The rows of a group lie close to one hidden flat surface of 13 dimensions, which may be shifted away from zero. Surfaces can cross.
In the rows, zero is written as 128.
Some rows, each with its group after it:
[104 104 126 100 162 160 176  62  36 135 161  95 103 152  79  73 139 113
  87 115 124  83 134 126 205]	z_509
[144 118  99  82 153  89 137 146  49 139 164 110 164 123 113  98 150 105
 130 159  98  93 124 138  99]	z_145
[151 126 138  65 136  66 161 161  69 149 104 145 123 100 140 108 161  91
 101 104 169 101 135 113 102]	z_543
[131 102 159 188 101 209 144 126 164  65 127 127 166 139  87 128  67 129
 154 162 118 144 128 111 101]	z_458
[110 117 101 136 117 121 147 148 152 110 131  99 143 112 130 120 133 127
 177 196 129  99 125 113  66]	z_543
[156  92 147  96 130 140 142 133  84 143 169  64 206 114 129 135 197 113
 154  69 116 203 179 175 120]	z_509
[129  73 144 129 124 109 117 149 113 162 111 187 104 115 124 143  97  98
 111 120 153  92 148  77  84]	z_99
[144 147 133  85 114  94 123 118 161 128 135 127 128 116 162 154 162 126
 135 118 113 143 132 160 139]	z_458
[113 162 114 192 121 113 209 139 143 121 121  92 106  97 169 163  92 141
 170 170 106 131  77 114 159]	z_145
[153 115 137 126 138 137 168 131  85  96 134 127 135 138 113  93 134 113
 103 161 118 103 102 150 127]	z_509
[152 146  35 167 137 111 144 138 125 101 138 126 108 104 130 128 191 153
 179 183 120 122  79 167 127]	z_145
[135 178 108 141 146 134 152 159 111 103  89 121 129 121 103 112 115 151
 153 127 192 106  92  79  93]	z_543
[162 117 152 144 150 136 121 120 146 151 141 155 136 173 117 155 110 147
 138 108 145  96  97  94  98]	z_99
[170 162 131 115 108 158 149 123 170 101 174 125 156 111 179 172 113 176
 133  96  73 133  96 191 126]	z_509
[143  59 151 107 156 208 109 150 110 133 149 105 191 167  69  56 121 153
 105  80 133 144 184 126  55]	z_509
[141 144 135 108 127 145 121 134 126 100 144 139 145 135 126 122  99 140
 114 138 119 109 117 145 117]	z_509
[137 154  97 115 128 178 101 104 108  82 149 150 130 136  95  96 108 149
 103 141 106 101 108 167 145]	z_99
[135 100 153  95  99 113 162 102 188 107  92 105 151 146  81 121 171  90
 170 119 169 149 148 100 117]	z_543
[ 60 103  99  85 115 134  91 108 125 192 180 113  81  88 177 142 126 160
 117  51  87 101 171 136 147]	z_580
[109 136 131 132 131 130 101 126 195 136  85 156  86 158 105 106 103 158
 107  88 171 112 125  83 128]	z_99
[178  94 147 122 116 104 157 170 107 151 101 177 109  61 184 172 187  98
 108  84 178 144 149 141  82]	z_509
[135  51 136 157 175 195 115 111 143 145 168 138 110 161 132  79 161 169
  67 135  95 118 147 187 125]	z_509
[113  64 102 159 116 133 108 153  81 148 141 122  97 155  86 112 149 108
 147  90 108 118 128 111 135]	z_580
[151  95 159  99 125 130 200 102  72 127 128 113 158 106  95 133 121  89
 131 109 141 129 149 105 145]	z_99
[147 140 132 160 137 122 163 124 128 113 111  92 156 141  99 121 121 122
 162 157 133 171 110 108 155]	z_458
[177 134 129 111 195 144 131 113  76 113 128 150 160 107 122  92 166 133
  85 193 175 131 150 158 101]	z_458
[112 134 134 159 138 119 154 144  84 143 109  89 102 147 124 114 137 113
 130 105 141 147 115 113 164]	z_99
[114 116 121 155 130 150 141 120 128 130 126 115 108 121 122 119 140 142
 133 122 147 126 132 116 132]	z_145
[121 100 106  96 146 134  71 159  89 188 223 132 127 121 196 126 120 164
  93 110  36  77 145 183  84]	z_580
[106 175  91 115 100 104  86 121 135 103 122  76 139 132 120 130 192 112
 175 139 120 176 129 169 152]	z_580
[163 154 116 137 222  61 136 126  78 195 120 134 126 125 149 127 174 150
 108 154 163 158 114 126 153]	z_458
[156 148 144 121 126 101  77 138 159 127 136 182 126 144 170 153 126 122
  89 154  99 119 108 173 118]	z_145
[166  50  94 143 157 118 163 132 100 173 123 205  96  53 129 126 130 141
  92 133 144 111 154 130 125]	z_99
[135 187 108 113 143 112 105 103 105 111 153 130 149 147 119 142 106 133
 140 166 105 108  92 140 153]	z_145
[163  57  78 201 102 133 120 158 123 121 123 197 125 112  68 149  80 113
 135 135  63 151 117 144 166]	z_580
[ 77 134 111  92  78  86 127 134 127 121 151 114  79 160 135 118 123  98
 130 131  72  55  88 125 131]	z_145
[156 107 109 116 195 114 170 163  74 170 133 129 158 116 116  74 115 154
  86 126 117 142 146 139 139]	z_580
[113 161 194  53  99  75 165 126 155 107  87 157 100 112 171 112  94  80
  53 157 135  92 132 125 150]	z_458
[ 81 139 124 215 157 181 102 129  57 118 115  99 138 131  92 105  72 126
 124 181 119 191 155 109 179]	z_580
[122 114 134  65  89 159 114 145 142  90 131 101 179 129  97  98 115 126
 137  82 124 138 166 135  92]	z_145
[159 120 172 140 120 142 119  88 195 116 120 162 149 142 127 164 116 126
 125 157 136 144 138 132 127]	z_543
[ 82 164 120 106 130 110 135 143 104 140 121  74 126 128 126  89 110 129
 125 135 109 133 134 124 153]	z_145
[ 84 120 104 180  86 153  85 145  85 102 127 135  78 100 145 147 155  89
 140 144 126 127 136 139 122]	z_580
[161 178 119 108 133 129  53  94 128 119 157 176 128 140 142 179 152 140
 131 113 141  95  98 145 111]	z_99
[120 132  93 205 141  73 133 179 203 172 111 111 104 132 174 147 136 158
 166 163 102 156  94 127 130]	z_458
[126 108  96 121 111  99 132 126 150 133 113 124 130  73 138 141 176 123
 158 150 138 171 165 153 133]	z_99
[ 68  94  85 164  79 145 134 159 128 116 137 109  76  90 156 134 146 114
 166 144 101  98 127 131 104]	z_580
[129 171 124 123 126 130 138 120 112 131 190 110 133  92 208 191 135 143
 161 154 122  82 103 135  80]	z_580
[102 173  78 131 126  78 107 123 142 162 162 112 107 121 167 171 133 149
 173 132  89 116  92 138 152]	z_458
[129 169  97  77 132  81 142 136 135 125 125 148 126  74 159 126 112 145
 115 173 117  92 125 135 120]	z_99
[128 186 116 115 112 115 101  99 118 123 172 149 130  94 163 200  78 144
 142 135  73 118 108 147 168]	z_458
[ 71 136  89 128  84 109  91 113 175 129 167 110 106 162 120 147 103 129
 175 157  49  90  98 125 144]	z_509
[109 131 149 136 142 152 164 112  91 104 116 116 108 153 100  77 100 108
  82 171 122 103 113 127 162]	z_509
[142 178 142 141 122 150 104 139 133  92 120 148 122 105 180 134 134 138
  87 141 123 164 119 193 145]	z_543
[138 116 160 103 127 122 126 114 125 124 110 166 137 120 108 119  87 104
  87 133 128 139 154 125 155]	z_580
[143 145 126 106 191 143 148  70 110 116 119 131 162 119 102  94 153 143
 118 200 192 119 147 119 116]	z_458
[114 103 157 134  89 137 127 153 149 116 137 108 137 150 144 129 117 106
 130 114  87 138 127 143 112]	z_509
[136 131 116 147  79 126 138 148 145 105 114 159  80  94 158 169 134 119
 142 104 140 105  93 137 117]	z_145
[137 144 130 139 144 128 105 121 123 139 150 126 133 142 146 143 125 143
 129 140 106 139 117 142 135]	z_509
[114 162 135 133 140 141 106 109 138 128 130 121 116 146 139 121 125 148
 111 133 126 133 121 139 151]	z_543
[130 104 140 127 152 126 135 123 135 150 133 141 163 118 122 128  83 134
 132 175 131 116 156  95  91]	z_543
[156 130 116 169 100 144 100 153 185 105 123 185 101 144 131 156  96 146
 130 124 111  99  82 131 103]	z_458
[109 105  96 112 142 127 172 164 181 154 115  63 125 156 114  63 171 180
 155  56 134 130 121 120 117]	z_580
[119 161 111 115 155 119  83  78 148 131 139 127 103 178 126 115 201 142
 125 142 152 111 106 153 147]	z_145
[100 149 140 139 113 147  97 140 128 114 111 125  88 136 152 125 154 121
 117 100 167 121 128 125 110]	z_580
[139  80 114 155 117 153 117 109 139 123 128 178 110  94 118 158 125 124
 128 140 130 131 150 136 128]	z_458
[ 97  93 100  93 120 134  94 155 130 149 157 108 134 101 146  98 149 145
 125 103 104 122 177 153  83]	z_509
[131 143 127 135 148 104 114 125 109 145  97 167  85 130 122 122 124 122
  93 130 157 114 118 115 157]	z_458
[ 88 149 100 154 139 122  91 136 112 138 116 125 106 121 115 116 110 137
 131 147 131 141 142 112 148]	z_99
[ 60 189  72 112 142  72 113 118 102 163 103  94 116  79 126 134  89 138
 157 141 132 155 151  84 189]	z_99
[122 169 113 144 148 114 175 123 121  98 107  95 101 175 110  89 164 135
 140 155 167  94  62 119 140]	z_509
[118 113 133 127 119 107 121 114  93 121 151 105 141 135 144 129 170  79
 116 171  82 165 145 180 168]	z_543
[132 127 187 143 142 103 147  91 145 177 117  97 137 167 131 181 146 109
 155  77 148 181 134  84 172]	z_580
[222 109 140 146 146 145 122 145  84 129 137 211 138 149 101 150  91 135
  88  67 121 124  88 133 148]	z_543
[185 136 157 178 154 130 159 105 122  96 101 135 133 159 110 154 185  97
 150 161 197 143  86 113 118]	z_99
[115 156 181 128 147 145  87  94 194 126 155 101 151 170 173 142 150 145
 114 164 111 164 141 175 127]	z_145
[123 141 112 140 115 150 132 138 176 106 148 122 139 116 158 127 113 158
 134 161  80 126 117 171 116]	z_509
[ 83 230 142  36 125  85 146  95  81  91 107  54 142 125 132 103 164  88
 133 151 156 131 128 133 167]	z_99
[155  57 157 170 103 165 193 174 117 124 156  94 140 160 122 123 123 113
 135  84  76 134 104 136 122]	z_99
[125 114 104 139 158 154 144 105  99 139 128 106 129 135  84  98 153 153
 141 110 163 128 139 105 137]	z_145
[132 110 145  73  55  97 104 165 146 106 131 155 133  77 181 172 178  71
 151 127 150  91 151 140  19]	z_543
[140 183  97 171 178  77  72 124 113 184 136 188  81  98 205 177 146 158
 109 182 146 115  95 134 132]	z_509
[124 128 162 165  65 176 133 103 124  74 131 111 142  59 164 200 149  78
 165 145 136 201 161 161 142]	z_580
[103 141 145 103 106 154  96 137 107 104 150 102 135 134 154 121 153 113
 125 111 123 116 142 154  96]	z_458
[101 172 144 112  98 141 234 102 151  75 128  80 113 119 139 123  99 136
 150 127 130  87  96 108 151]	z_543
[130 123 160 101 105 116 145 130  69 111  99 139 107 126 117 120 161  66
 102  97 173 111 134 112 126]	z_543
[138 147  96 185 121 165  50 170  91 119 137 137 102 109 170 139 173 141
 119 103 118 188 124 201 136]	z_543
[125  63  97 140  93 106 119 169 172 145 137 152  91 111 154 137 157 122
 131 111  91 112 134 157  96]	z_458
[103  73 137 122  78  88 120 115 195 173 161  97 122 148 153 173 151 113
 168  84  62 146 143 134 153]	z_580
[144 131  97 168 101  78 138 215  86 126 105 180  86  88 166 134 106  93
 102 151  94 114  97 144 132]	z_145
[150 122  98 201 115 139 121 173  75 109 129 146 107 105 145 147 166 110
 145 149 128 148  94 149 109]	z_543
[146 115  66  61  89  98 189 125 117 109 127 164 118  50 111 134 110 127
 140 106 104  86 117 138 149]	z_99
[132  85 144 134 101 125 159 154 181 115 102 150  97 145 124 100 123 116
 104 127 124  97 114 124 111]	z_145
[153 107 151 123 174 142 163 133  96 134 141 120 143 149 129 105 141 138
 121 151 170  71 115  98  53]	z_458
[148 152 174 109 101 127 142  80 169  96 129 163 136 143 124 178 101 103
 134 157 136  88 101 105 119]	z_543
[141  82  82  74  61 143 119 159 221  70 152 132 158 155  77  92 134 141
 163 108  60  78 110 162  65]	z_145

New rows. What belongs after each?
[136 133 178 100 127 135 112 103 177 118  89 148 154 131 115 128 117 121
 115 123 183 149 165  96 101]	z_543
[170  93 122 101  89 210  79 131 164  85 140 146 193 114  74 143 133 147
 166  47 142 153 165 137  65]	z_145
[114 166 131 129 113 105 116  90 155  88 144  90 159 159 121 140 136  94
 175 224  99 132 106 139 139]	z_543
[144 158 133 161 146 122 112 127 133 129  82 138 118 127 134 139 169 135
 123 116 188 188 133 126 148]	z_543
[126 156 153  74 159 113 133 115 147 152 122 132 131 139 142 102 124 153
  92 116 158 106 137 119 119]	z_99
[164 109 122  81  99 132 191 168 137  70  93 138 141 136  72  75 140 109
 121  96 150  97 102 128 102]	z_543
[139 140 138  83  99 122 162 114 177  82 111 117 133 151 109 115 146 119
 137 111 140 113 102 131 132]	z_543
[142 149 160 155 171 109 161 139 101 144 122 103 129 161 152 124 142 118
 125 142 149 137  97 111 121]	z_99
[115 197 149 136 120 105  48 121 104 147 110 158  94 151 140 177  96 113
 116  83 138 151 116 112 181]	z_145
[ 92 124  83 162 111 151  81 156 110 130 142 142 137  92 119 133  65 144
 130 152  72 144 154 140 144]	z_99
[121 136  76  72 100  96 140 125  98 110 119 145 154  44 105 154 104 112
 177 144 145 113 161  89  99]	z_509
[ 88 102 114  92 137 165  89 113 131 144 107 119 128 111  90  83 144 148
 121  76 197 127 198  92  95]	z_509
[135  96 125 157 128 169 112 107  81 124 131 147 132 144  75 133 116 112
 140 117 134 127 132  98 137]	z_99
[150 104 166 161 144 159 142 129  77 109  94 185  94 109 121 122 117  96
  79 150 189 106 138  98 108]	z_458
[142 143 131 143 167 134  85 128 111 132 131 186 119 155 116 125  91 138
 104 164 150  71 104  89  82]	z_99
[149 121  78 149 130 109 115 152 171 119 137 149 121 162 103 122 130 148
 142 161  81 106  77 153 130]	z_145
[119 200 173 137  93 139 133 194 108  72 127 105 131 142 193 118  88 108
  86 153  76 134  87 187 123]	z_99
[139  84 116 120  87 148 132 191 187  82 120 169 121 120 126  89 131 130
 113 148 122  73 122 148  39]	z_509
[147 173 103  92 125 111 137  99 143 109 129 137 123 131 115 147 134 154
 148  94 145  93  81 126 146]	z_99
[ 94 134 117  98 130 120  85  87 181 165 157 111 143 151 120 158 119 155
 179 116 145  95 139  75  86]	z_543
[147 163 151 145 142 104 128 118 115 106 121 147 128 165 119 131 121 102
 104 184 122 129  93 136 154]	z_145
[144 115 125  94 161 138 120 128 153 165 143 123 157 113 144 119 133 185
 125  85 148 140 161 134  94]	z_145
[186 108 110 105 122 136 112 165 118 115 148 153 191 134  88 135  97 134
 152 110 109 112 120 118  70]	z_543
[104 205 136 102 107 150 108  95 142  80 130 113 165 111 135 147  59 146
 129 156 102 152 130 148 173]	z_509
[130 100 158 182 106 104 129 162  86 160 132 124 108 145 149 175 142  69
 147 110 113 139 112 110 132]	z_145
[117 132 111 158 143 105 191 149 133 154 100 141  69  97 155 128  98 146
 115 121 145  98 102  95 148]	z_145
[129 137 108 150 121 100  72 150  93 149 151 114 126 127 161 163 193 106
 144 125 101 176 121 182 135]	z_580
[ 94 163 124  63 136  95  71 124  86 131 158  75 190 148 124 106 138 104
 139 162  95 147 166 149 117]	z_543
[155 150  73 129  94 121  93 167 114 122 146 193 106  58 175 183 103 152
 136 106 104 102 108 157 100]	z_145
[160 125 164 148 213 145 175 112 148 166 117 100 131 162 153  87 166 177
  85 123 164 160 125 150 146]	z_99
[117  90  91 172  88  99 124 193 199 142 134 146 104 119 160 137 107 143
 135 143  51 128 111 154 118]	z_458
[130 137  97 174 117 122 133 147 136 136 112 151 100 127 114 152  94 146
 154 115 129 118  87  95 150]	z_99
[ 84 139 132 138 105 135 138  94 150  92 113 123  86 148 108 113 108 106
 123 165 122 103 115 108 171]	z_509
[138 124 114 134 152 127 120 155 138 142 109 106 159 152  95  91 114 157
 126 119 121 158 135 126 130]	z_145
[138 121 181 180 115 131 112 181 186 124 118 118 121 214 141 129 136 112
 136 116 141 110  89 102  55]	z_99
[102 218 137  89 115 185 139  95 180  47 103  97 167 101 121 103  71 171
 131 155 153 127 141 132 126]	z_580
[ 86 119 119 107 141 102 139 116 141 154 113  92  97 133 128  94 167 128
 132 126 161 106 142 100 124]	z_543
[163 114  86 140 181 110 131  95  67 151 157 139 165  92 118 139 166 124
 136 202 123 148 145 157 146]	z_509
[120 189  76  64 144 113 127 124 132 127 134 126 100 134 127 106 122 181
 133  91 154  41  75 107  96]	z_580
[126 118  47 107 152 111  93  93 123 126 109 152 108 123  58  81 180 137
 125 146 139 132 142 146 171]	z_458
[155 145  81 115  84 122  84 132 120  75 126 192 115 129  82 138 115 101
 136 155 106  81  87 139 119]	z_580
[157 185 136 124 142 123  67  84 128 142 149 146 146 141 144 198 138 141
 161 114 149 144 107 120 128]	z_99
[111 139 116 105 109 139  67 107 114 116 157 153 103 151 118 124 138 110
 111 130 106  78 112 145 127]	z_145
[124 105 112 143 120  78 142 192 165 166 123 154 127  98 167 140  73 137
 132 171  97  93 123  96  73]	z_99
[104 119  42  74 166  92 116  71 180 173 175 115 130 135 103 112 148 199
 172 146 105  60 119 119 115]	z_458
[116 115 162 100 129 105 153  78 213 146 149 111 177 118 139 162 111 129
 160 183 114 130 154 112 111]	z_543
[123  97 124 145 126 151 233 158 166 109 136 131 101  71 191  97  93 173
  90 166  94  87 117 157 117]	z_543
[159 142 130 178 117 125  72 114 125 136 119 187  68 148 151 195 182 116
 137  89 162 126  83 135 133]	z_543
[164 138 110 150 118  98 180 139  92 108 133 121 132 100 143 166 181  94
 170 150 133 133  81 143 134]	z_99
[156 121  72 136 107 109 145 142 112  95 148 146 132 103 116 140 154 113
 168 172 106  94  89 150 105]	z_99
[124 136 139 156 168 193 105 112  91 123 168 101 151 166 112  93 114 160
  98 144 102 148 131 154 148]	z_99
[132 189 122  53  83 105  86  72 160  92 130 131 147  96 139 177 182 121
 161  94 145 149 133 165 141]	z_99
[117 112  80  78 137  67  65 130 141 183 190 100 165 151 146 140 167 142
 170 140  59 127 145 156  97]	z_543
[132 162 122 125 146  95 169 126 162 136 107 121 133 108 139 139 103 150
 145 145 145 139 116 108 146]	z_99
[176 152 162 197 197 190 114  86  63 135 150 147 155 136 134 155 110 150
  94 135 133 190 127 153 187]	z_99
[108 148  88  74 118  73 192 135 152 124  90  76 109 106 129  80 189 134
 156 115 169 101 113 117 118]	z_580
[130 155  73 166 135 106 161 116 121 138 109 151 115  93  93 160  60 155
 168 133 130 128  93  72 181]	z_99
[183  79 193 159 133 128 230  98  78 163 110 161  93 103 140 184 123  93
  99  49 170 139 124  87 187]	z_543
[128 144 125 113 167  82  83 120 137 161  88 133 120 159 111 103 181 117
 122 147 191 145 143 106 117]	z_543
[117 107 143 132 136 153 164 140 181 113  94 146  95 115 142  64 128 151
  64 143 140 126 144 161 132]	z_543
[ 80 105 103 106 140 108  87 141 161 134 110 145 104 140 112  64 141 120
 121 208 177  49 150  79  31]	z_543
[120 145 137 125 134 183 178 128  91  57 132  99 192 135  64  80  30 132
 124 192  93 112 118 109 130]	z_543
[141 100 108 123 146 160 131  89 108 110 161 129 161 162  51 102 107 126
 143 158 108  98 122 118 137]	z_509
[ 59 155  95  91 120 131  87 136  51 109 171  66 140 143 112  81 126  97
 139 190  87  83 147 132  98]	z_543
[ 99 137  63  99 117  42  68 149 142 148 126 149 101 160  97  83 127 114
 115 173  61  99 117 147 164]	z_580
[113 173 161 152 197 140 105 112  82 136 132  84 163 186 112  90 114 132
 116 190 154 138 127  99 125]	z_99
[117 136 116  83 153 107  83 134 194 154 157 120 163 126 163 105 129 173
 109 172  88 135 163 177 103]	z_543
[117 170 131 106 148 137  73 122 150 105 141 124 148 130 160 106 145 144
  95 177 105 151 142 191 125]	z_145
[ 93 154 208  94 154  92 144  93  77 158 136  93 124 140 183 140 144  71
 111 179 172 101 154  87 103]	z_580
[130 129 135 157 139  80 123 116  80 128 111 176  90 136 128 150 149  60
 134 223 184  62  99  67  88]	z_543
[154 128 115 120 143 125 159 155 125  98 143  93 201 155  80  82 104 140
 133 160  61 168 123 166 152]	z_458
[119 136  64 116 142  81 176 127 183 150  98 128 110  80 119 110 124 181
 157 152 139 125 120 108 155]	z_99
[129 169  57 128 156 103 132 206 108 104  96 114 129 123 112  42 152 150
 126 193 150 103 106 133  69]	z_543
[144 165 134  52 119  98 102 112 135 105 155 127 173 176 101 122 112 120
 122 139  86 105 111 150 127]	z_543
[ 99 135 122 145 159  89  97  98 173 148  81  61 160 153 107 106 213 111
 170 184 166 228 179 131 157]	z_543
[108 178 139 112 140 176 194   4 193  80 178  89 125 133 157 155 143 175
 167 188 138  58  89 130 139]	z_145
[112 187  88 111 143  95 156 148  92 129 107  67 130  75 155 116 165 144
 165 135 171 148 129 124 122]	z_509
[ 48 199 117 195 147 188  67  99 123 114  82  86  91 144 116 116 133 147
 159 142 226 148 140  69 136]	z_543
[101 123 142  95 113 101 137 153 128 137 105 126 134 108 128 120  84 102
 113 145 134 107 154  95 102]	z_99
[113 121 153 144 130 107 186  96 188 115 114 114 125 129 138 124 130 109
 142 219 139 121 123 110 133]	z_543
[146  59 125  37 107  72 188 177 139 136 142 111 193  81 122 100 140  97
 148 142 110  96 167 122  42]	z_543
[146 178 118  86 151  84 101 179 132 116  95 105 134 197 109  40 187 136
  82 114 128 149  99 178 135]	z_458
[150 153 160 184 166 120 107 161 126 140 115 182 108 106 204 134  86 142
  42 208 112 152 125 171 142]	z_145
[ 92 190 140 120 168 117 172 119  75 120  89 105  95 133 127  78 102 126
  98 180 193  77 107  67 141]	z_543
[139  80 188 131 103 116 188 156  85 167 162  92 163  92 192 198 147  83
 169  89 124 146 152 111  74]	z_145
[146  95 102 121 164 157 185  98  75 130 150 127 130  80 123  98 154 149
 105 154 126 121 149 158 156]	z_509
[ 68 147 167  92 134 164  99 100 141 155 160  75 138 122 185 134 127 161
 109  81 123 149 181 149 126]	z_580
[140  89 117 115 151 146 165  82  53 133 156 136 153 116  76 121 111 108
 118 147 120 110 145 120 166]	z_509
[138 101 112 146 138 202 127  97  80 114 161 125 148 119  84 109 105 151
 113  96  90 162 147 164 188]	z_99
[103  93 108 117 104 134  88 123 138 149 163 151 124  88 142 156 100 138
 128 136  83 113 170 135 115]	z_509
[ 53 151 158  81  57 110 114  84 157  83 123  79 100 128 157 154 187  61
 177 162 170  97 150 100  91]	z_543
[118 150 113 161 182 155 193 123  96 119 104 106 131  43 163  94 127 170
 101 204 164 173 171 152 153]	z_509
[105 149 121 158 140 116 121 112 106 129 139 115 115 150 120 123 103 113
 125 187  96 119 109 112 160]	z_509
[ 59 160 109  72  95 140  75  97 125 105 120  88  94 161  98  84 156 119
 138  77 167  82 142 101 126]	z_580
